The first 9 rows are patterns. Each new row is the sum of 2 different patterns, raised or lowered, with some noise. Before adding, each is slid sideways (what falls off one end comes back at the other) and multiplied by a number that may be negative. Names go in the order of the patterns.
Known rows, each followed by the names of its patterns:
[ 17  26   0  17 -19  40  -2  21   1 -16  -9 -10 -38   3 -27  18  -7  23
  -1  20   2   7 -10   6  -2  23   3  -8 -25   5  10]
Z_824
[ 40  -4  -8  12 -12   1  16  -1   3  -2 -13  -3  -5 -19  32   6 -24  -1
   2 -40   3  -3  -3  18  -1  -1  -2   4  25  -1   7]
Z_764
[-40  -3 -40 -26   3  -3  -8  -6 -40   2   0 -13  11  -2 -12   8  18   4
  -5  -3   7   7   6  -9 -11  -8   4 -14   1   9  -1]
Z_597
[-10 -12 -15 -15  -5   4  -7 -26 -19  27  -3   0  19   3   0  11   5  14
  17   5   0  18  -3  -4 -29  19  -9   2   7  -2   6]
Z_840
[ 25  11  18   6   6  -6   4  -1  -9 -10  -8   0 -10 -40  10  -7  34  -2
   2  -1 -21  -9   6   6  14 -20 -30   1   8  10  -6]
Z_26
[  3  -2  17 -17   2 -13   5   3 -14   1  24 -21   0 -19   0  -1   4 -19
  23 -30   7  -1   8  -4 -30  30 -27   3  -6  12   9]
Z_404
[  0   2  10  -5   5  28 -19   3   0  18   4  10  -1   7  -6  40  19   7
   8   5  24   1 -15 -10 -10   7   9 -16   6  -8 -29]
Z_120
[  2   7   5   5 -23 -11  16  10   6 -10  14   1  30  29 -12   2  -4 -22
   1  -6  -6   3  32   1 -34 -33  22 -31  -2  -3  -2]
Z_335
[ 19   4   2   9  -7 -16  11  15  11   4  32   4   1   2  15   3  -7 -12
  -1  -2  -7  13 -20  -3   0   1   5   9 -11  -9   5]
Z_291

New rows. What belongs after each?
[-17 -41 -22 -12  -2   4 -40 -44 -19 -20  -9 -25   1  -8   9 -11 -26 -36
  -6 -31 -27 -28 -26 -17 -24 -50  -8 -33   6 -14 -13]
Z_26 Z_335
[25 15 24 34 20 28 29 15 25 21 16 23 19 20 28 22 19 28  7 23 16 25 19 10
 12 12  8 23 12 22 21]
Z_824 Z_597
[  3   4  14   3  33   6   2   9   7   3  16  -2  -1  15  37  13  -5   1
  13 -17  15  20  17  12  36  15  12  -1  15  18   8]
Z_335 Z_291
[ -7   8 -38 -12  27 -30 -11  13   1  -6  -3 -26  -5 -16  24   1 -25  -5
 -12 -19  -9 -22 -29 -12  -8 -15 -27 -10 -19 -29 -10]
Z_764 Z_120
[-26 -41   5 -41  22  -3  50 -18  28   0   2  -7   0   8  36  19   7 -20
   2  18  41  45 -26  20 -19  22  -4  21  -8 -21 -21]
Z_824 Z_840
[  6 -17 -11 -18  -7 -14   4 -22 -27  -6 -10 -29  -3 -18  -3  -8  -5 -12
  -2 -23   8 -24 -12   6  -7  34 -18   4 -14  -4 -19]
Z_597 Z_404
[10 30  3 28  9  6 16 21 18 17 18 45  4 14  5 30 22 29 27 20 20 33 46 20
 29 20 25 12  2 -7 11]
Z_824 Z_120
[-20 -14 -15 -23 -20   1 -23   1  -6  15 -26   5 -19  -4  -9 -14  -4   2
  15  -6   5 -13   0   9   4 -32  -7 -16 -18 -12  -4]
Z_840 Z_404
[10 27 17 38 23 20 15 20 23 10  3  7  9 11 -1 12 13 25  1 14 14  9  7 18
 28 12  6  1 22 18 22]
Z_26 Z_120
[ 16  -8  -2   1  49   4  27   2   1   9  19  24  31  10 -13  38  -9  17
  11 -18 -21 -10 -24   4 -25   7 -11  23   7  19  -2]
Z_824 Z_597
[-27 -18 -15 -29 -14 -10 -15 -39 -20 -46 -30 -17 -23 -37 -16 -49 -16 -17
 -29 -10 -25 -34 -20 -14 -19 -21 -25 -26 -22  -4 -27]
Z_597 Z_840
[-10 -14 -15 -33 -28  -5  -2 -21 -22 -29 -32 -19 -31  -9 -48 -17 -29 -21
 -15 -16  -1   8 -19   7 -28 -13 -28 -13 -23 -12 -18]
Z_824 Z_840
[ -4  -7 -15 -10  -4   0  -4 -12  -9  -7   0 -14  -2  13  -9 -29 -20 -31
 -23  -3   0  -9 -11 -32  -8   2  -3   0 -10 -17   0]
Z_597 Z_26
[ -9 -39 -37 -30 -38 -44  -2 -52 -22 -37  -7 -53  -9 -21 -17 -44 -18 -17
   8 -18 -27 -35 -31   8  -6  -1 -21 -13 -44  22 -14]
Z_824 Z_291
[-24 -27  19   7  13  31   6   7  12  13 -17 -11  37  34 -26  31   5   1
   3  -6 -10  -4   0  18  15 -10   7 -11  17 -11   0]
Z_840 Z_335
[-29 -27 -38 -19 -16 -30 -20  -4  -3 -29 -10 -14 -22 -25 -10 -17  -5  -6
   3  -8 -17 -10  14  -5 -38 -18 -14 -31 -23 -16 -15]
Z_840 Z_404
[-20 -33 -23 -22 -20  -3  -4 -35 -35   1 -15 -33   0 -10 -12 -13  -9   4
  10  -6 -10   7 -20   0 -28   1 -16 -13 -12  -3  -2]
Z_840 Z_291
[ -1  14 -17 -11 -20  -5 -22  -2   0  -4 -17 -10 -19 -24  -3   8 -10 -19
 -15 -16   0 -14   5 -22 -11  -6  -4   4  -1  -2  12]
Z_824 Z_291
[  3  -4  27  -6  54 -17  21  -1  14  27  37  37  52   1  42   2  18   4
  32  -8   5   4  26 -13  19  -3  15  17  42  20  20]
Z_824 Z_291
[  7  20  13  37  14  15   7  19  38  47  18  10  14 -12  34   4  40 -19
  25  13  10  47  30  33  55  15  46   5  23   6  22]
Z_824 Z_404
[16 27 30  6  9 16  9 55 24 -4 18 31 -9 31 16 28 40 17 23 46 30 72 37 28
 63 24 19 59 10 24 46]
Z_764 Z_597
[19 22 24 34 22 21 27 18 18 24 16 21 24 37 28 11 12 38  2 21 31 23 24 39
 25 27 17 14 31 28 26]
Z_764 Z_335
[-12 -10   0   0  -1   3 -11 -12   1  12  -4   3   7  10 -16  11   9   5
   4  18   8   7   9  16   5  -6  -3  11   8 -15   9]
Z_840 Z_291
[  4  13   9   1  -7   3   7 -11 -24  21  -1  43   8   5   9  -9   2  19
  16  24  -3 -27   9  22  19   3  44  18  25  15   9]
Z_764 Z_26
[ 39 -13   0  13  14  35  16  27  32  13  21   9  16  25   4  31  40  -6
   2   3  23  27  36  -1  47 -21  45  15  36  14 -19]
Z_824 Z_404
[ 35  13  21  39  36 -18  23  22   5  12  21  16  24  11   8  23  15  18
  26  26  46   3  25  26  21  21   8  29  32  30  39]
Z_840 Z_291
[ 15   6  24  32  23   5   8   8  27  11  12 -12  -4  22  11  22  37  10
  11  14  12 -20  14  36  34  -4  33  21  23  18  15]
Z_335 Z_291
[19  0 28 24 24 31 25 44 13 28 14 20 24 43 31 21 24 10 12 42 38 22 15  6
 23  2  2 28 20  3 23]
Z_764 Z_26
[  8 -19 -10 -17 -17 -13 -14  -8   3 -28 -22 -18  -8  -8 -11 -10   2 -17
  -7 -10 -10 -11 -24  -3 -25 -12 -14 -10 -21  -6 -15]
Z_26 Z_404
[-7 32 41 20 29 23 21 30 27 21 27 22 31 28  7 27 39  2 21 26  7 28 24  9
 23  2 27 23  3 32 20]
Z_764 Z_597
[ -9   2   2 -45 -16  -7   1 -14 -14   6   3   2   4 -34 -26  -8 -14 -18
 -35 -14   7  -6 -32  -4 -19  35 -13   2  16 -25 -15]
Z_26 Z_120
[-22 -21   5  18 -32 -16 -27 -40 -26  -4 -17 -16  13 -18 -41 -57 -11 -61
 -33 -23 -20 -32 -12 -25 -38 -46 -33  -1 -16 -15 -15]
Z_120 Z_335
[-14 -33  -9 -33 -18 -36 -25 -28 -18 -25 -22 -34 -27 -30 -24 -13 -17 -38
 -30 -32 -37 -30 -32 -36 -20 -37 -24 -27 -20 -23 -35]
Z_26 Z_404
[ -4  -2  17   5  -5   0   0 -11   8  -1   8  14  17  -3   9   7  12   6
   5  25   9   9  16   3   3  15  16  15  -5   1   4]
Z_764 Z_840
[ 34  -9  14  -1  17  16   5 -11  45 -10  23   8  30  11   1  61 -20  18
   6  13  23  12   8  33  15  17 -20  -1  31 -17  13]
Z_404 Z_335
[  5   3 -16  -8  -1 -16   4  -2 -21 -25 -14 -22   7   2 -12 -17 -17 -43
  -9 -35 -12   4 -11 -19 -11   1  19  -6  -1  24 -21]
Z_764 Z_291
[ 13  17  10  17  30   0   3   6  28  18  19   7  22   8  48  35  12  16
  14  18  13   0   4   6  28  18 -12   2  15 -18  10]
Z_120 Z_335
[-29 -13  -4 -28 -45 -52 -64 -37 -47  -6 -70 -47 -63  -5 -14 -17  -1  11
 -29   6 -40  -9 -34 -23 -46 -15 -36 -22 -56  -9 -56]
Z_824 Z_840
[-25   3  17  16  -1 -23  31 -14   4 -13   6   4   7   3   9 -14   0 -26
   4   5  -8   1  24  -7  -7 -16  -1   9   6 -14  22]
Z_404 Z_120
[-11 -18 -20 -28  -6 -27 -14 -23 -20 -24 -29 -14 -28 -14 -21 -32 -16 -36
 -32 -10 -26 -22 -26 -36 -17 -23 -25  -5 -28 -26 -23]
Z_597 Z_404
[-58 -27 -17  -9 -15 -35 -31 -26 -47  -3 -24 -15   1 -27 -21  -1 -32 -17
   0 -34   0 -21 -33 -23 -30 -45  18  -8 -46 -38 -24]
Z_764 Z_291
[  9  46  27   6 -20  19  26  25  45  29  24 -10  42  13  11  15   3   8
  -2 -18  26   4  34  13  43   6  51  21  24   8  18]
Z_824 Z_291
[ 12  27  17  22  19  24  11   4  37  55  17   0  39   8  45  55   4  19
  10 -15  14   6  -4  41  51  -2 -19 -16   9 -13  12]
Z_764 Z_335
[12  4 30 -6  9  8 19 14 21  2 21  2 14  7 19  9  0 16 35  1 13  7 10  4
 20  9 31 -4 32 13 18]
Z_404 Z_291
[25 15 18 26 29 24 38 14 16 19 26 -3 32 16 28 17 28 30 24 38 18 33 15 46
 33 29 25 29 15 35 28]
Z_404 Z_291
[ 21 -12  36  -2 -15 -16 -14 -10  18 -14 -11   3 -20 -12  -8 -21 -19 -10
 -28 -11 -25 -35 -24  -9 -14 -12 -28 -14 -20 -25 -27]
Z_597 Z_840
[ 12  23  -3  -8  35  42  13  40  -4  24  20  15   4  23  43  42 -11  57
  39  19  14   9  14  -2   7  27  23   0  13  10  27]
Z_26 Z_335
[ -4   9   2   5   6   2  -3  10  22  -8  -6 -17   1  -5   5  17  -1 -10
  -8  -8  -8  11  -1  -4 -12   2  -7   1  -5   0   1]
Z_26 Z_291
[-30 -33 -46  -9 -20 -37 -28 -37 -63  -5 -27 -24   0 -22 -25 -18 -17   2
 -15 -15   6 -16 -29 -17 -48 -12 -16 -22 -18 -25 -29]
Z_764 Z_840
[ 2  6 23 20  7 35 15 24 15 31 11  7 24 50 16 -2 32 25 32 45 18 18 35  9
 28 43  8 47 21  8 18]
Z_764 Z_120
[  4 -10 -12 -19 -15   5  -5  -9 -42 -21  17  -9   4  16  -5  -8   0   6
  18  11  -4  -9  13 -18 -14 -38   9 -16  -1  -1  -5]
Z_840 Z_26
[  7  -3   4  31  18 -30   6   7 -16  -4   0  -8  -3 -11 -20  -9  -3 -15
  -1   4  32 -17  -5  -2 -21  -7  -3   8  10  14   1]
Z_597 Z_840
[ -5  15 -10  43  13  12   9  16  23   7 -19  -4   0  24  11 -13   2 -15
 -20  -3  17  -6   4  -1  30  -3  13  12  41   7  28]
Z_824 Z_120
[25 29 13 57  3 23 17 36 39 12 34 25 20 44 30 24 28 16 47 20 16 10 13 33
 28 -3 37 16 10 21 24]
Z_404 Z_120
[-18  -1 -17   0 -38 -25 -10 -13 -16 -31  -9   1  18   6 -23 -14  10 -28
   2  22  -6  -1 -16  -2 -12 -32  22  -9  -4  -7 -11]
Z_764 Z_120
[15 23  7  0 23 29 39 13  5 21 13 24 38 21 36 -4 25 18 36 25  6 27 19  5
 24  6 27 18 32 13 25]
Z_824 Z_26
[  9  -4  -6  -9  -7  -4  -4 -19   5  -7 -10  -4  -2  -1   1 -13   0  -2
   4  -3   2  -5   6  -7  -1  -8   5  -6  -2  22 -17]
Z_764 Z_404
[  7   0  10 -15  43  16   4   4   0  10   8  -5 -10 -21   2   6 -18   8
   6 -29 -13  -6   4 -28   0  17 -15  -9  -3  18  11]
Z_120 Z_291
[ -3  -1  35  41  10   7  20  19  45  50  -4  32  -3   1  18  17   9   2
  67   3 -14 -19  47  -7  18  14  26  10  27  16  26]
Z_404 Z_335
[ -8  -5 -16 -13  -5  -7   7 -11   2   2  11   9  -8  -3  -2  -9  -4 -10
  -3  -4   9 -15 -16 -26   6 -18  -7  -4 -10  -9  -7]
Z_840 Z_335
[19 25 21  9 44 24 38 25 17 29 39  7 43 16 19 21 31 42 -8 40 19 22 17 25
 15 17  5 34  6 31 19]
Z_404 Z_291
[ -1  -2 -22 -24 -11  -3 -27 -14   1 -11 -24  -9  25   3  20  11  -5 -17
  13  -2  19 -11 -13  -6  -7   0  -3 -28 -24 -11 -12]
Z_597 Z_291
[-23 -13 -16 -26   1 -32 -16  -9 -19 -29  -3 -27 -30 -30 -39 -24 -31 -52
 -20 -42  -1 -30 -42 -24 -36 -37 -15 -21 -22 -38 -47]
Z_764 Z_26
[56  1 26 15 35 23 31 14 33 15 62 36 24 33 24 35 27  6 18 11 27 28 13 19
 24 -9 22 19 32 26 15]
Z_404 Z_120
[ 16 -16  10  12  13 -21  10  53  18  -9  31  21  11  14   4   7  -1  32
  38  19   0   3  20  14 -16  -1 -25 -12  23  -7  15]
Z_120 Z_335
[-16  11 -30 -29 -46  -3 -28 -16 -32   2 -22   6 -18 -29  -8   2 -40 -27
 -38 -46 -16  -8  -1 -81 -41 -20 -42  -5 -12  -9  19]
Z_824 Z_335
[-12 -34 -37 -44 -10 -28 -13  -5 -20 -42 -23 -23   5 -26 -30 -40 -60 -20
 -41 -23 -58 -13 -48 -16  -6 -20 -10  16 -24  14 -37]
Z_824 Z_764
